The rows of a group lie close to one hidden flat surface of 5 dimensions, which may be shifted away from zero. Surfaces can cross.
Some rows, each with its group after it:
[-0.96 -2.39 -3.16  2.67  1.12 -2.15 -1.33 -1.10]
Toki
[-0.12  1.41 -2.56 -0.89  2.44  1.13 -1.29 -0.56]
gab
[-4.83 -0.77 -2.37  0.86  4.61 -0.74 -1.96 -0.28]
ros
[ 3.03 -1.81 -3.09 -0.50 -0.53  2.49  0.47 -2.76]
tib
[-0.74 -4.61  0.86 -1.11 -2.95 -4.20  2.60 -2.11]
ros
[-1.74  0.54 -4.58 -1.06  3.94 -0.42 -1.85 -1.65]
Toki
[-2.16 -0.80  1.92  0.33 -2.28 -0.61  3.46 -3.45]
tib
[-1.44  1.26 -0.95  0.59 -0.94 -4.86 -0.03  1.01]
ros
[ 0.71 -0.24  0.28 -1.95  0.11 -0.72  0.43 -0.78]
Toki
[ 1.77 -1.57 -2.81 -4.78 -1.60  0.41  2.74 -3.59]
Toki
[-0.90  0.21  1.45  1.72  0.28 -2.06 -1.48  3.04]
tib
[ 1.22  1.84  5.46  0.03 -1.51  0.56 -0.28  2.55]
gab
[-2.06  0.05  0.08 -2.74 -0.68 -4.91  1.33 -0.40]
ros
[-4.92  1.70 -3.60  0.78  3.66 -3.42 -1.57  0.13]
gab
[ 3.82 -5.01 -1.47  0.85 -3.25 -1.60  0.55 -0.20]
tib
[-0.05  1.03  1.07  6.76 -0.73 -1.39 -1.78  2.63]
gab
[-1.10  1.86  2.06  2.29  1.22 -0.34 -1.85  2.21]
ros
[ 1.41 -0.34 -0.90 -6.17  3.76 -0.23 -2.00 -2.42]
Toki
[ 4.66 -0.13  2.05  2.41 -2.24  3.62 -0.47  0.57]
tib
[-1.70 -1.80 -2.35  0.77  0.93 -2.08 -0.21 -1.07]
gab
[ 0.09  2.78 -0.18 -1.54  3.13  2.10 -1.71  0.27]
ros
[ 3.50 -0.64  2.53 -1.01 -2.66  0.76  0.61  0.72]
tib
[-1.51  0.91  6.27 -0.99 -0.18 -1.04 -0.01  3.25]
gab
[-2.33  2.87  2.72 -3.17  4.52  2.29 -2.48  2.15]
gab
[-1.89 -0.51 -5.75  3.19  2.42 -0.58 -1.51 -1.03]
Toki
[ 0.95 -0.36  6.21  0.62 -2.06  0.10  0.18  2.68]
gab
[ 3.94 -0.54 -0.89 -5.50  4.40  1.67 -3.62 -2.15]
Toki
[ 2.59 -0.19  0.10  5.35 -1.67  5.64  0.47 -2.64]
tib
[ 2.82 -4.83  2.30 -1.99 -1.31  3.55  1.47 -2.85]
ros
[ 1.15 -1.48  1.07 -2.60 -0.12  1.00  0.60 -1.60]
ros
[-2.59  0.95 -1.14  5.96  1.10  2.38 -0.02 -2.22]
tib
[ 3.31 -2.13  2.39 -1.80  1.35 -1.04 -2.48 -0.42]
Toki

New rows. What belongs after each?
[ 2.34  0.30  0.07 -4.79 -2.73 -1.04  2.58 -2.70]
gab
[ 1.01  4.05 -0.18  3.08 -1.60 -1.46 -0.55  0.43]
gab
[-0.31  4.41 -2.41 -2.51  0.88 -1.29  0.11 -1.12]
gab
[-0.51 -3.20  3.07  1.74  1.79  2.46 -2.14  2.41]
gab
[-0.89 -0.02  0.33  3.23  2.41 -1.73 -3.26  2.00]
Toki
[-0.41  0.79 -1.61 -3.17  1.72 -0.36 -0.45 -0.15]
tib
[-3.41 -0.21  0.34  1.28  0.50 -3.95 -0.71  2.19]
tib
[ 1.43 -0.74  1.27 -2.20 -0.93 -2.39 -0.30  2.47]
tib
[-2.79 -2.76  2.15  1.27 -0.27 -3.48  0.23  0.99]
gab
[ 1.96  0.35 -2.31  2.34  1.56  1.22 -2.90  1.68]
tib
[ 1.78  3.45  2.64  4.20 -2.50 -1.16 -0.45  2.07]
gab
[-1.45 -1.77 -4.91 -2.70  2.06 -2.91 -0.24 -0.82]
tib
[-1.43 -1.88 -0.80  1.44 -0.46 -3.65 -0.39  1.54]
tib
[-2.81 -0.11 -2.81 -3.51  4.48  0.56 -0.74 -1.95]
ros
[ 1.85  1.07 -1.33  0.71 -3.42 -3.01  2.04 -1.89]
gab
[-2.59 -0.97  5.19  0.68  1.52  0.71 -0.81  1.50]
ros
[ 2.47  1.10 -2.08 -3.32  2.14  0.91 -2.24  1.83]
tib
[ 0.01  2.66 -0.51  0.30 -0.27 -1.95  0.00 -0.22]
gab
[-3.91  4.40  0.49  0.72  2.56 -2.41 -1.46  2.28]
gab
[-4.54 -1.29 -1.46  5.05  4.76 -0.26 -3.04  0.94]
ros
[ 0.16 -0.85  1.37 -4.09 -1.67 -0.82  2.90 -2.27]
tib
[ 2.64 -0.43 -1.70 -0.22  1.10 -1.03 -2.95  3.80]
tib
[-0.19 -4.35  0.70  3.59  0.77  1.74 -1.04 -0.35]
ros
[-1.86  2.39  4.64  2.49 -0.48  1.00  0.38  1.17]
tib
[-2.58 -3.40 -4.70  3.30  3.73 -4.70 -3.12 -1.17]
Toki
[ 2.18  0.32 -2.78  2.68  1.66  2.32 -3.16  1.54]
tib
[-2.59 -3.32  4.65 -4.53  3.38  2.56 -1.08  1.97]
gab
[ 2.21 -1.50  0.26 -1.97 -2.67  3.16  3.20 -4.42]
tib
[ 3.35 -0.85  0.63 -3.63 -2.28  3.64  2.95 -4.28]
tib
[-3.49  2.56 -0.04 -1.73  1.57 -3.57  0.17  0.33]
gab
[ 1.35 -4.53 -0.30  2.05 -0.55  1.25 -0.11 -1.72]
ros
[-0.25 -2.72  0.98 -3.15 -1.20 -1.63  1.68 -1.37]
gab
[ 1.08  0.60  0.70  1.86  2.48  4.37 -2.99  1.83]
gab
[ 2.90 -1.75  1.94  3.69 -0.40 -0.26 -2.48  0.85]
Toki
[ 5.83 -1.42 -1.00 -3.85 -1.72  3.68  0.84 -2.06]
tib
[-3.93 -2.21 -1.29 -0.50  0.22 -5.69  0.42  0.18]
tib
